All groups share one centre, and each spreads out both ways along 13 directions, with some noise.
In the rows, 128 means zero.
Some rows, each with its group after it:
[163 129 113 124 134 102 152 112 132 140 127 113  99 147 157  94 146 146
 139 202] -> bunuz
[149 169 110 170 125 101 130 132 111 128 147 152  95  77 166 104 123 172
 131 103] -> rez
[138 184 133 125 115 108 139 135 130 147 135 172 145 138 135 125 126  92
 111 112] -> duto
[112 138 139 136 134 123  99 176  98 110 142 138 153 106 118 173 120 135
 126 104] -> Tomub
[140 129 172 149 136  98 105  84 166 109  93 160 101  82 151 130  99 143
 150 147] -> Tomub
[182 112 113 114 127 155 169 154 174 174 160 121 145 126 115  93 138  79
 144 105] -> bunuz
[141 173 171 113  95 153  86 106  98 112  71  97 122 132  94 104 113 117
 121  80] -> bunuz
[144  86 106 132 119 139 142 122 117 127 138 101 127 136 119 122 110 120
 130 167] -> rez
[131  96  82 107 117  77 130 166  85 127 130  84 165 112  93 155  98 152
 125 189] -> bunuz
[169 137  81 171  81 136 103 150 170 136 145 149 132 174 107  79 140  80
 138 133] -> rez
[111 151 128  70 157 189 122 122 141 136  80 101 131 118 113 164 171 106
 105  87] -> rez
[200 134 149 110 137 195 101 102 167 101 107 117 117 160 121 135 144  94
 145 153] -> bunuz
[114 173 138  94 165 103 167 117  96 135 150 159  91 117 182  97 131 200
 122  65] -> Tomub
[154 124 139 200 131 140 133 139 125 145 125 173 146 116 168 168 148 111
 135 180] -> rez
[128 145 101  93 139 121 128 140 199 104 154 134 120 104  80 136 111  88
 109  90] -> rez
[123 131 146  83 108  98 144  84 115 146 156  95 122 166 151 111  93  72
 134 157] -> duto
[154 142 141 109 118 122 153 152 123 148 192 144 157  88  95 136  96  85
 115 106] -> Tomub
[137 142 114 149 123  76 151 158 112 149 133 102 115  75 148  95 115 152
 143 106] -> bunuz
[109 162 116 134 137 110 138 115  90 143 146 136 109 103 206 150 114 125
 134 121] -> duto
[151  65 102 179 123 156  99 156 152 108 160 155 100 136 135  99 130 151
 166 139] -> rez
[134 174  75 108 104 106 148 107 139 157 151 118 161 139 102 127 146 115
  88 157] -> duto
[157 140 117 113 117 126 156 161 120 144 112 165 167 140 100 103 118 148
 114  94] -> Tomub
[144 107 178 109 132 107 150 143 112 175 156 103 111  85 140  86 131 136
 156 139] -> Tomub
[ 58 106 113 125 129 114 139  97 127 122 137 137 125 178 154 170 125  90
 109 180] -> bunuz
[124 192 142 144 116  55 133 120 113 136 125  97 109 105 146 103 136 150
 117 136] -> duto
[125 129 177 120 148  96 111 164 130 130  89 157 149 101 134 146 120 145
 149 114] -> Tomub
[193 134 136  88 143 158 160 164 154 132 147 141 147 128  64  85 154 163
 113  97] -> bunuz
[167  96  79 142 140 190 116 136 112 125  69 106 138 123 156 182 131 110
 147 160] -> Tomub
[128 103 138 113 124 148  92 131  93 127 164 152 153 128 141 154  96 135
 152 117] -> bunuz
[101 152  68 131 114 115 141 107 113 116 137  92 115 131 133 125 116 132
 103 112] -> Tomub
[ 77 145 104 103 131 113  94 126 126  88 142 118 118 219 135 100 137 159
 131  78] -> duto
[116 158  87 122  96  91 189 120  72 174 186 122 134 119 150  98  98 119
 103 115] -> duto
[153 187 122 164 133 114 131 122 115  86 116 151 111  87 125 157 125 162
  88 136] -> rez
[248 173 167 114 151 184  99 125 157 103  86 130 121  98 103 130 151 143
 134 145] -> bunuz
[138 128 160  79 138 125 150 114  88 147 103  97 104  93 153 128  98 113
 138 133] -> duto
[123  74 201 122 151 181 199 115 144 185 121 110 162 147 139 124 156  69
 141 110] -> rez
[ 94 122  99 142 121 101 127 109  49 168 122 115 104  96 212 138 125 162
 147 172] -> bunuz
[128 149  84 149 112  84 145 112 139 143 119 140 135 111 166 113  90 113
 137 104] -> Tomub
[ 93 152 102 161 135 134 104 159 105 120 133 126 126 161 163 158 168 124
 125 123] -> Tomub
[161 141 165 121 129 143 105 176  95  82 136 113 142 103  68 141 104 147
 115  83] -> Tomub
[117 181 123  38  93  75  81  92  76 129 144 102 144 156 130 104  69 146
 138 105] -> duto
[157 168 102  92 113 130  81 137 145 140 120 165 169 128 125 144 109  96
 141 100] -> duto
[142 136 161 159 112 129 120  70 132 147 116 168 112 116 179 150 122  83
 133 207] -> bunuz
[ 83 110  73 133  95 140  99 205  65 175 132  84 175 160 137 105 136 122
 160  37] -> bunuz
[139  81 120 137 160 152 183 208 157 175 150 141 153 147 147 113 160  87
 155  91] -> Tomub
[112  87 118  94 146 115 158 145 116 174 123 168 148 157 178 110 124 153
 164 110] -> Tomub
[109 114 105 152 125 126  92 165 142 101 101  91 132 160 113 130 136 119
 146 102] -> duto
[168 168 116 155 139 168 150 117 150 140  79 103  98 108 142 120 180 118
 111 132] -> rez
[144 143 119 170 134 158 141 164  97 132  92 146 131 100 121 151 164 149
 100 144] -> duto
[105 166 113 101 123  75 200 116 114 147 139  94 142 141 128 124 114  94
  89 120] -> rez
[182 213 195 131 116 151 156  48 123 180 112 225  99  90 167 104 158 123
  96 156] -> bunuz
[182 109 119 127 131 189  39 122 172  66 108 155 149 105  71 176 109 156
 142 123] -> duto
[133 224  81  30 121  97 134 104 119 157 125  94 127  51 121 151  96  91
  89  86] -> rez
[ 89 102  91 130 157 134 150 135 167 145 165 105 113 107 182 159 124  70
 152  92] -> rez
[182  80 119 251 122 189 141 143 185  99 137 136  92 149 130  76 158 125
 147 127] -> rez
[118  99  93 134 112 151 151 151 135 135 145  88 143 112  88 121 106  94
 118  78] -> bunuz
[148 114  86  81 109 183 115 150  87 155 129 184 187 140  73 142 145 171
  99 139] -> duto
[130  79  95 130 119 148 138 141 182 130 133  95 166 160  46 125 167 113
 110 180] -> duto
[114  79 184 149 130 132 115 146  72 160 121 138 146 141 174 124 134 161
 176 141] -> rez
[145 136 120 149 120 124 117 174  93 137 116  95 142  83 121 152 127 123
 131 126] -> Tomub

New rows, each followed by its group:
[ 92 135 116 125 136  95  72 126 140 129 135 114 125 162 210 147 118  91
 184 119] -> duto
[164 191 140  89 143 131 148  95 132 149  93 157 120 129 167 138 145 112
 110 144] -> Tomub
[153 101 152 144 134 172 130 113 121 134 128 149 130 128 141 137 136 134
 138 157] -> rez
[141 126 158 149 126 128 140 107 126 167 122 185 131  87 149 160 136 110
 122 200] -> bunuz
[117 218 205 138 127  96 102  69 112 124  46 128  70 105 178 119 142 123
 122 133] -> bunuz
[158  90  67 155 156 162 156 179 148 152 165  94 126 102 163 123 152 130
 161  99] -> bunuz
[108 135 180 126 147 105 119 143 104 136  79 122 131 151 158 137 160 144
 146 153] -> rez
[155 157 163 163 144 126  77  98 145  98 114 150 118 108 135 157 161 174
 128 191] -> duto
[ 89 145 102 170 134 134 120 127 137  76 165 115  96 142 131 144 134 124
 107  98] -> Tomub
[113 123 166 141 160 134 199 124 151 132 126 114 133 119 128 139 142 103
 107  93] -> rez
[110  85 167 125 115  90 129 135 147 115 170 157 142 116  80  98  83 144
 138 103] -> Tomub
[151 161 146 146 126 137 114 113 133 127 139 124 111 104 136 148 141 101
 117 161] -> Tomub
[ 60  74 207 144 195  88 233 122 118 144 159 131 137 127 199 172 124 121
 134 135] -> rez
[105 120 121 118 153  94 208 134 153 171 161 149 118  82 143 120 140 132
 108 132] -> bunuz
[155 109 130 195 154 135 117 145 158  97 120 136  90 130 167 128 155 150
 156 159] -> bunuz
[123 129 133  97 141 116 165 159 129 147  91  88 113 101 126 108 127 108
 132  91] -> duto
[170 190 190 134 115 158  87  91  75 116  80 170 105  89 132 116 133 186
 114 125] -> bunuz
[138 133 129 127 128 135 104 119 101 140 106  93  93 114 174 101 130 148
 163 119] -> rez
[125 153 158  53 152 142 144 130 116 128 134  72 119 117  91 153 153  95
  93 142] -> Tomub
[124  82 123 133 127 147 170 128 110 113 167 112 130 103  86 135 104 143
 101 139] -> duto
[130 141 191  85 121 112 105 109  86  96 132 134 111 141 131 115  69 133
 137 104] -> duto
[198 118 148 147 105 139 101 147  95 107 130 146 144 126 130 100  67 149
 165 100] -> Tomub
[195 155 146 125 132 132  75 155 135  51 112 121 138 151  69 130 115 169
 126 137] -> bunuz
[161  95 121 205 133 127 140 107 165  73 209 184 102 103 156 155  70 114
 138 156] -> rez
[142 108 114 166 119 150  65 148 160  93 108 132 153 155  78 137 159 158
 134 153] -> duto
[119 188 101 151  94  95  83 105  91 103 135  79 104 134 162 130 100 105
 131 123] -> Tomub
[146 167  91 144 112 141 100 112  93  82  61  70 106 123 101 132 130 169
  98 134] -> Tomub
[128 136 171 107 158 103 175 121 142 115 106 126 123 119 106 142 137 132
  97 161] -> rez
[139 129 142 195 136 143 115 136 129  87 136 144  94 115 159 135 121 138
 139 112] -> duto
[130  99 139  81 127 112 153 110 139 128 160 120 135 114  96 132  84 108
 122 142] -> bunuz
[182 134  93  59 105 195 111 107 153 173 132 137 132 102  87 109 136  92
 124 123] -> rez
[146 108 204  77 150 113 133 156 123 146 124 136 136 116 123 110 119 140
 158 119] -> Tomub
[105 174 112 110 115 116 139  75  58 111 196 161 116 154 165 137 100 166
  92 130] -> duto
[154 152 132 161 117 136  94 135 151 120 118 137 105 140 143  93 142 124
 151 112] -> rez
[ 99  92 120 102  88 117 112 152  55 169 178 160 184 142 115 119  91 146
 136 113] -> bunuz
[133 173 119 147 112 138 172 104 105 156 122 107 132 157 158 110 149  96
 104 114] -> rez
[100 127 104 149 121 109  86  58 131 104  98 125  94 145 200 144 107 138
 152 164] -> Tomub
[163 131 112 166 120 158 119 154  86 129 161 169 141 124 155 137 124 151
 135 117] -> Tomub
[183 130  99 178 121 122 118 184 137 160 139 139 148 130 154 116 151 121
 165 157] -> bunuz
[155 160 152 115  96 103  91 139  72 171  62 103 144 155 141  89 149 140
 148 172] -> rez
[134 126 103 177 126 111 177 151 119 148 143  94  99  73 167 119 102  90
 135 101] -> duto
[101  91  67 180 154 111 168 133 155 175 115 109 102  63 208 143 146 119
 160 138] -> Tomub
[106 111 121 175 135 211  50 189  93  77 121 126 145 136 125 161 134 158
 153   4] -> bunuz
[153 167 127 132 113 143 148 115 128 141 136 138 143 125 117 122 126  94
 106 107] -> rez
[124 122 113  91 136 158 145 139 162 162 140 150 159 128 108 149 147  80
 115 128] -> rez
[ 65 136 145 126 143 132 116 131 106  98 176 103  85 171 124 120 176 159
 107 130] -> Tomub
[ 87 111 146 109  89  27  92 153 162 156 154  76 179 194 112  95 108  59
 173 145] -> duto
[156 173 119 102  99 151  77 119 120 119  79 124 118 189 104  90 161 133
 121 146] -> rez
[118 135 126 155 135  91 110 101 164  94 166  95 120  96 131 153 106 128
 137 137] -> duto
[104 131 122  84 124  90 104  87 121 113 168  93 115 149 156 116  84 133
 154 109] -> duto
[174 158  84  96 100 113 178 160 102 183 111 119 173 118  97  91 114 117
 105 103] -> Tomub
